There are 4 ways to turn a row about zero (a turn may also mirror it). The second row of each pair is the first, turned, with some noise. The first 36 pairs use one turn. New pairs use 2 turns, one after the other, and a turn may come again.
Known pairs, each followed by its turns in order:
[ 11.1   9.0 -11.9 -34.9  31.8  19.3 -10.0 -10.7]
[ -9.8  26.1   8.0  14.6 -25.1 -18.5  16.3 -31.7] : j454

[  1.8  -4.0   5.5  21.4   8.0   8.4 -36.1   3.7]
[ 5.8 40.1  8.7 -6.9  3.1 10.0 -9.8 -2.9] : j472

[-13.9   2.8 -12.3  18.2 -12.6  -5.2  -6.4  18.0]
[ -5.0  23.6  -7.6 -11.8  20.7   7.6   1.2   3.6] : j301

[ -5.7 -27.7 -19.0 -28.1 -21.4   9.3  54.0 -37.1]
[ 66.3 -11.6   0.7   1.3 -23.6  -4.0  41.7   3.4] : j454

[ 14.9 -13.8  11.0  -0.7   1.4  12.0  28.5 -48.6]
[ 21.7  34.3 -40.4 -15.1   9.5  -6.2  15.7   5.9] : j424

[-14.7  37.0 -36.5  10.0 -39.2 -59.6  30.3 -16.1]
[ 15.2   4.4  53.5 -37.4  -0.3 -53.1  43.9  -7.2] : j424

[-6.0 -2.1 45.8  1.9 19.3 31.5  6.8 -9.2]
[-16.2  18.0 -18.0 -13.4  -3.7   4.6  30.4 -40.0] : j472

[-13.3   5.8  13.8  -2.6  18.8  -1.1 -29.5  16.7]
[-22.8  11.8   4.3  11.9  19.1 -15.8 -20.4  -9.7] : j454

[ -5.7  33.8 -24.8  -7.6 -30.5  -8.3  -7.7 -34.8]
[  9.1  26.9 -28.0  28.3  -7.4  30.8  20.6  19.2] : j454

[ -9.4  16.6  27.5 -32.7 -22.9 -13.2  19.2 -13.7]
[ 12.9 -24.7 -25.7  32.3  14.1  -5.3  27.2  -2.8] : j454

[  0.1 -36.6   1.1 -33.9   3.8  -2.0  28.9 -49.1]
[  8.8  38.8 -37.5  15.2   2.4 -12.7  40.2  23.9] : j424

[-20.5 -17.3  -7.1  -9.9 -15.7  24.4 -40.4  39.9]
[ 41.2  18.0  38.8 -18.8 -21.7 -14.7 -13.7 -20.8] : j472

[-11.0   2.6  -1.3  12.0   6.7 -28.5  -5.6   8.2]
[ -8.2  10.5 -12.4   7.6  13.1  21.7   3.5 -15.4] : j301

[ 20.9   5.5  30.8 -13.8 -13.3  19.9 -15.2  34.0]
[ -7.9  17.1  17.1  -8.7 -52.4   0.6   8.6 -15.0] : j472

[ -3.7  -8.7 -15.9 -41.4  24.7  16.7   1.8  -5.4]
[ 14.1  -1.9  -8.5  -9.3   3.7 -43.3  25.9   4.9] : j472

[ 10.3  30.9  37.8 -14.9   9.2  -2.0  -1.3  17.2]
[ 23.1 -37.9  -6.5  -7.2   1.2  25.5  14.2   7.9] : j301

[ 23.4 -20.0 -14.3   1.1  -2.3 -21.6   4.2 -25.8]
[ -6.4   5.7  12.8   4.5  -9.9 -14.1 -16.0 -37.5] : j301

[ -3.6  11.4  -1.8  -8.7 -14.6 -18.1 -10.8  24.8]
[ -7.6   0.4 -31.5  -3.1  13.9   2.0 -12.9  -5.7] : j454

[-11.9  -7.4 -49.6 -40.0  -3.4   9.1  -6.5  17.4]
[ 25.6  42.9 -31.4 -14.7 -12.8 -20.1  -0.7 -22.6] : j454

[-29.8  27.4  -1.7  13.0   2.8 -27.9  -0.7  -3.2]
[-15.3 -13.0  22.6 -23.3  10.8 -30.0  -2.4  12.1] : j424

[ 19.1  41.5 -25.9   2.4  -4.1   8.0  15.8  -6.3]
[ 30.1  -0.1  -6.8  -8.2  -2.9   5.6 -45.0   7.9] : j301

[  8.4  21.5  20.2   7.0  41.5 -10.3   7.1   6.8]
[ -6.1  12.8 -16.9  -4.0  -2.1  25.7  38.1  15.8] : j472

[-32.5 -17.3 -10.5  19.2  -5.5   1.6  -3.1  18.9]
[ 35.7  -3.6  13.7  -0.1  13.0  13.6 -10.8 -18.9] : j472

[ -4.8  19.6 -10.8  -5.7   1.7  -1.3 -32.0 -16.8]
[-19.7  -8.5   1.2 -22.5 -26.9   1.6  -0.3  15.1] : j424

[33.0  9.1  1.4  9.7  9.4 41.0  1.4 12.1]
[-33.6   6.0  17.2 -30.2 -12.6  -3.6  26.4  -4.9] : j454

[ -3.2   8.9  16.1  54.9 -19.9 -15.6  -0.8  35.6]
[ 10.4   3.6  12.0  11.4 -17.0  63.5 -21.4  -8.6] : j472

[-33.6   9.4 -43.5  -1.5  17.6   8.0 -13.5   4.2]
[-33.3  18.3  24.3   3.7 -26.3 -22.1 -21.4   8.6] : j424

[ -6.3  31.7 -30.4  -9.6  -8.3 -20.4  -1.6 -30.7]
[ 31.8  16.7 -25.0  23.7  -1.4  -5.1 -28.7 -16.3] : j301

[ 24.6  31.1   4.5 -28.8  -5.5  -1.1 -24.7   5.0]
[-29.5  11.3 -24.9  13.2   3.9  11.4  18.1 -28.7] : j454

[ 11.1 -20.3 -24.5 -36.0  35.4   1.7   9.4 -10.5]
[ 15.0   1.4 -14.1  13.7  12.0 -44.2  27.8  20.9] : j472

[  8.8   5.1  35.4 -25.9  -2.2 -34.6  -7.9  -8.5]
[ 16.0 -32.3 -12.2   6.9  -3.6   6.5  24.4 -34.0] : j301

[ 20.9  -7.4 -48.1 -10.9 -15.0 -42.5  -1.0  22.9]
[  9.5  43.5 -10.7 -31.8 -18.9  12.8 -13.4 -43.4] : j301

[ -9.5  20.3  -2.8  25.3 -20.3 -21.4 -42.4 -17.3]
[-25.6 -12.6  23.4 -48.7  -3.2  14.5   8.8  10.1] : j424

[  5.1  -5.6 -10.0  10.6  20.5  56.7 -29.0 -47.7]
[-18.0  41.8 -40.4 -25.1 -29.2  25.9 -31.1  15.0] : j424

[ 73.1 -13.1  -2.4 -24.8 -19.8 -33.9 -10.5   7.5]
[ 27.7 -10.7  28.5 -43.0 -24.0  -2.9   1.6 -61.7] : j301

[ 22.9  14.5   2.6  -3.8 -17.7  10.5  33.9  -4.3]
[ 45.0   6.5  -4.9  -5.4  -3.5  -7.6   3.1 -10.3] : j424

New pairs, each followed by its turns in order:
[  8.1  19.0  11.2 -34.3  42.2  10.5   6.1  44.9]
[ 10.5  27.7  25.5  36.4  27.4  11.8 -42.6  -4.9] : j424 j472

[-43.5 -26.4  70.6 -15.7  -2.2   0.3  23.1  -7.1]
[ 65.6 -17.7   8.7 -26.2 -17.9 -26.0 -35.4  25.9] : j301 j454

[-31.2  -5.6 -27.2 -13.5 -41.1  -9.3  -9.7 -42.8]
[ 18.6  -9.3  33.9 -30.0   1.9  26.7 -46.4  18.8] : j454 j301

[-17.1  15.5  -9.6   4.2  -3.0  23.9  -4.7  -2.9]
[-14.1 -10.0 -25.4  -1.0  -5.9  -9.8  -8.0  10.0] : j454 j454

[-18.1 -29.0   6.0  23.8 -31.1 -18.7  -6.8  -3.8]
[ -5.4 -18.4  32.8  32.1  20.4  -2.0  12.7   6.4] : j472 j301

[-17.2 -46.7   8.4   2.3 -25.3  -2.7 -35.6  24.0]
[ 14.9 -52.9  18.8  18.6  31.1  -1.9   3.3 -17.2] : j472 j301

[ -6.0  49.3  24.0  -4.0  -2.7  -7.4   3.5 -10.0]
[ -6.3   9.3 -24.9  -1.2 -27.4 -19.6  22.7  29.6] : j472 j301

[ 21.3  17.7  12.5  22.1 -10.6  36.0   1.0 -11.4]
[-21.1 -18.5 -31.7  -7.8 -10.3   2.5   7.0  29.2] : j454 j301

[ 33.0  11.0   7.5   9.0   9.4  42.3  -6.6 -49.6]
[  8.1  41.8 -39.3  29.0 -21.5   0.1 -24.1  19.0] : j472 j454

[-25.3 -14.1 -12.9 -10.9  34.2  25.0  -1.0  10.9]
[ 10.2 -17.9   5.8  -6.9 -29.6   9.9 -31.0 -25.3] : j472 j301

[  3.4 -34.1  -1.6 -11.1  12.6  17.4   1.7  38.9]
[  3.8  29.5 -18.8  -5.1  19.3  26.9 -27.4 -16.2] : j424 j472

[ 16.4 -24.2   4.8  12.8 -20.3  -2.1   6.1  20.5]
[  8.4  14.2 -32.6 -13.7   2.8   0.4 -19.2  -4.2] : j424 j424

[ 41.2  -8.2  14.0 -26.7  -2.6  -3.5 -17.2  -9.8]
[ -6.0   0.3 -43.0  -2.7  32.5  13.2   4.2  -6.6] : j472 j301

[ -5.8  33.6 -27.2 -53.6 -29.4  12.6 -11.7   0.3]
[  0.4 -16.9  -8.3 -63.8  25.8 -18.0  16.4 -14.8] : j424 j301

[ 47.5  -3.1 -14.1 -16.6   3.5  22.0  21.1  -6.3]
[-20.7  -8.5 -22.0  10.1  -5.3 -10.8 -43.6  18.2] : j424 j472

[ -2.7 -24.4 -47.1   2.0  59.3  11.7   2.7   8.4]
[ 11.9  29.2 -31.9  39.9  51.6  -4.5 -15.7  -6.8] : j424 j301

[-26.7  35.2   3.2  15.9  -4.4 -14.2   6.3 -36.8]
[ 34.4   8.1  -5.8   8.7 -22.8  39.6 -20.7 -11.3] : j454 j472

[-22.1 -18.7   7.3  32.3 -26.0 -19.9 -19.9  13.2]
[ -3.4  -1.4   7.5  32.9 -38.7 -29.5  -5.9   9.4] : j301 j454

[-19.7  -7.3 -21.4  15.6  53.2 -24.8 -17.2 -15.1]
[ -2.4  16.8 -30.9 -30.8   6.6  36.8 -29.4 -25.3] : j301 j472

[ 2.8 -2.6 -2.6 23.9 15.4 10.4 38.7 15.6]
[ 18.4  -1.4  18.9  31.5   7.7  14.6 -13.6 -23.2] : j424 j301

[ 29.6 -20.9  -9.9 -11.1   8.2 -18.4  -5.8 -12.8]
[ 2.8  9.2 22.3  6.2  7.8 16.7 34.9  1.1] : j454 j454

[ -6.6   5.9   6.4 -18.3   7.3  15.3 -41.1 -25.1]
[  3.0  29.9 -17.8 -27.0  -2.7 -10.0  18.5  24.8] : j424 j301

[ -8.0  -5.5   6.2  -1.5  -9.9 -48.1  18.1   3.0]
[ 12.6 -41.9  11.5   8.2 -20.1 -12.7 -13.1  -4.5] : j424 j454

[  8.2 -15.8   6.0 -32.3   5.4  14.5   3.8  -5.3]
[ 19.1 -20.4 -15.9  -9.9  15.7  13.4   4.9   2.2] : j301 j454

[-16.8  27.4  -3.9  17.5  10.1  23.3   9.1   0.3]
[ -9.4  17.7  31.8 -15.3  -3.3  -4.1   1.1  19.0] : j424 j472

[-27.9 -20.6  -8.2 -24.1  -7.3  14.4 -19.5  16.9]
[-11.6  -1.4   1.7 -16.3  37.4  10.9  10.3  27.3] : j424 j301

[-22.5   5.3 -18.9 -21.5  -4.3  22.4  -1.2 -29.2]
[ 17.7   4.1  -9.1  21.4 -12.9   1.7 -24.3 -34.2] : j472 j454

[ -7.7   7.2   7.7 -29.9  18.0  -0.4   7.9  33.1]
[  2.9  -7.6  17.8 -19.7  15.4  23.4 -30.5   9.2] : j424 j454

[-33.8  16.4 -30.1   6.3  25.0 -13.4 -33.4  -4.3]
[ -4.6   8.9 -43.5  11.3  17.2  -1.9  42.5  -0.8] : j424 j301

[ 19.3  43.2  18.1 -19.0  -3.6  25.3   1.9  19.5]
[ 29.7   9.9  36.4  14.1 -15.9   3.1  21.2  26.4] : j472 j424

[-17.5  12.7 -14.4  16.2   5.5  -3.0  21.9 -11.1]
[-29.0   1.0  16.9  -7.5 -13.3   7.8 -16.1  -2.2] : j301 j424

[  3.7 -27.7   3.6  15.4  33.4  24.0  -0.5 -21.8]
[ -1.6  -3.5 -33.8  -7.6  18.6  11.1  -3.7  37.6] : j472 j472

[  9.1  19.6 -10.1   0.2   9.6 -14.3 -23.3  -5.3]
[-6.6 22.8  0.5  3.3  7.4 -0.1  4.0 26.3] : j454 j454

[-23.2   2.3 -56.7  24.8 -10.1   2.3  -0.2  26.6]
[ 24.9   3.1  59.1 -23.5 -11.0   6.1  11.6 -15.9] : j472 j301

[ 26.3  23.7  12.7  -1.1  -4.3 -12.9 -13.8 -12.1]
[ -2.4 -13.7  35.8   4.5  -9.1 -11.2  -2.0 -14.7] : j301 j301

[ -8.2  34.8  13.9 -29.3  14.4  -4.1  16.2   2.7]
[ 18.9  14.8  10.8  40.6   4.4 -14.0  12.0   9.1] : j472 j424

[-16.0   3.7 -36.0   4.8   5.3   0.1 -43.0 -12.4]
[-39.6   1.7 -12.5  14.0  -1.5  -7.5 -13.1 -37.9] : j472 j454

[  0.2 -10.2 -51.3 -13.6 -15.0  23.2  30.2 -19.2]
[ 15.6  20.7  29.0  38.5  20.2  -6.4 -15.3  34.8] : j472 j472

[-42.4   1.7   4.7 -57.8   6.8   7.2  11.0 -18.4]
[ 24.2  -6.4 -30.2 -43.8 -12.6  31.5 -14.5  29.7] : j301 j454

[25.7 25.9 -6.3 -0.3  3.8  6.9 -0.8 -9.0]
[ 23.5 -14.7  15.0 -13.1  -9.2  -1.0 -12.8   9.8] : j472 j472

[ 18.2 -68.4  26.9  -5.5 -24.8  37.2  -3.4 -22.2]
[-47.5   9.6 -35.2  19.9 -12.3 -14.6  61.9 -12.7] : j454 j472

[ -3.6 -30.2  65.1 -16.3 -11.3 -32.8 -17.0  58.4]
[  7.9 -57.8 -47.7  19.5  13.4 -42.4  34.5 -32.7] : j301 j472

[ 23.9  -0.8  24.2 -38.9 -11.7  20.6   6.7  -4.9]
[ -2.1  17.1  26.5 -40.9  -2.1  -6.3 -24.9   1.5] : j424 j301

[-29.3  -5.3 -14.5 -20.7 -13.6   9.0  -2.9  44.3]
[-22.3 -18.5   3.6  -0.3 -33.5 -31.0  25.6 -13.1] : j454 j424

[-32.9  46.8  44.0   5.1  12.4  37.5  45.9  -0.9]
[ 36.1 -42.2  28.5  45.1   8.4  49.1  19.7  -5.0] : j454 j472

[  2.1  -4.4  48.1   2.0 -37.3 -20.3  30.5 -24.6]
[-22.6  46.5  -0.2  -4.6  35.9   2.9 -12.5  39.4] : j472 j424

[ 13.0 -10.6  11.6  35.2 -18.1  -7.3  14.6   0.7]
[  2.1   8.5  10.3 -12.8  28.8 -13.9  27.3  -2.2] : j301 j472

[-20.8   3.7  14.4   7.0  33.0  12.6  -7.7  15.6]
[ -1.7  26.4   8.7   4.7  14.4  -2.0 -34.6  -0.2] : j424 j454

[-27.1 -11.1   2.5   7.0 -23.6 -15.0 -28.0   4.4]
[  3.9   5.3 -10.8  -7.4  -3.1 -45.1  -8.3 -13.4] : j301 j424

[  4.3 -38.9   3.0  34.1  15.4 -25.6   2.3  -8.0]
[ 10.1 -17.0  37.5  -2.6   5.4 -12.0  40.6   0.4] : j454 j301

[-30.3  -6.7  73.6  48.2  -0.4   3.4  16.4   6.0]
[ 34.5  29.1  34.6  32.6   9.1  21.4  58.3 -25.3] : j454 j472

[ 18.2  21.0 -19.5  11.8 -17.3  -3.2 -17.3  16.1]
[  2.8 -21.6  20.1   2.2 -12.9  32.2  -7.5   5.4] : j472 j424

[ 21.4 -16.6  -9.9 -34.4  12.5   0.3  10.5  23.4]
[ -7.8 -21.8   5.0  33.7 -10.7  28.2 -12.4   3.5] : j472 j472

[-37.1  52.9  -8.7   0.5 -32.5  -6.0  34.1   4.0]
[ 50.7  19.0  -1.0   2.4  -4.0 -26.9 -18.3  53.3] : j301 j472

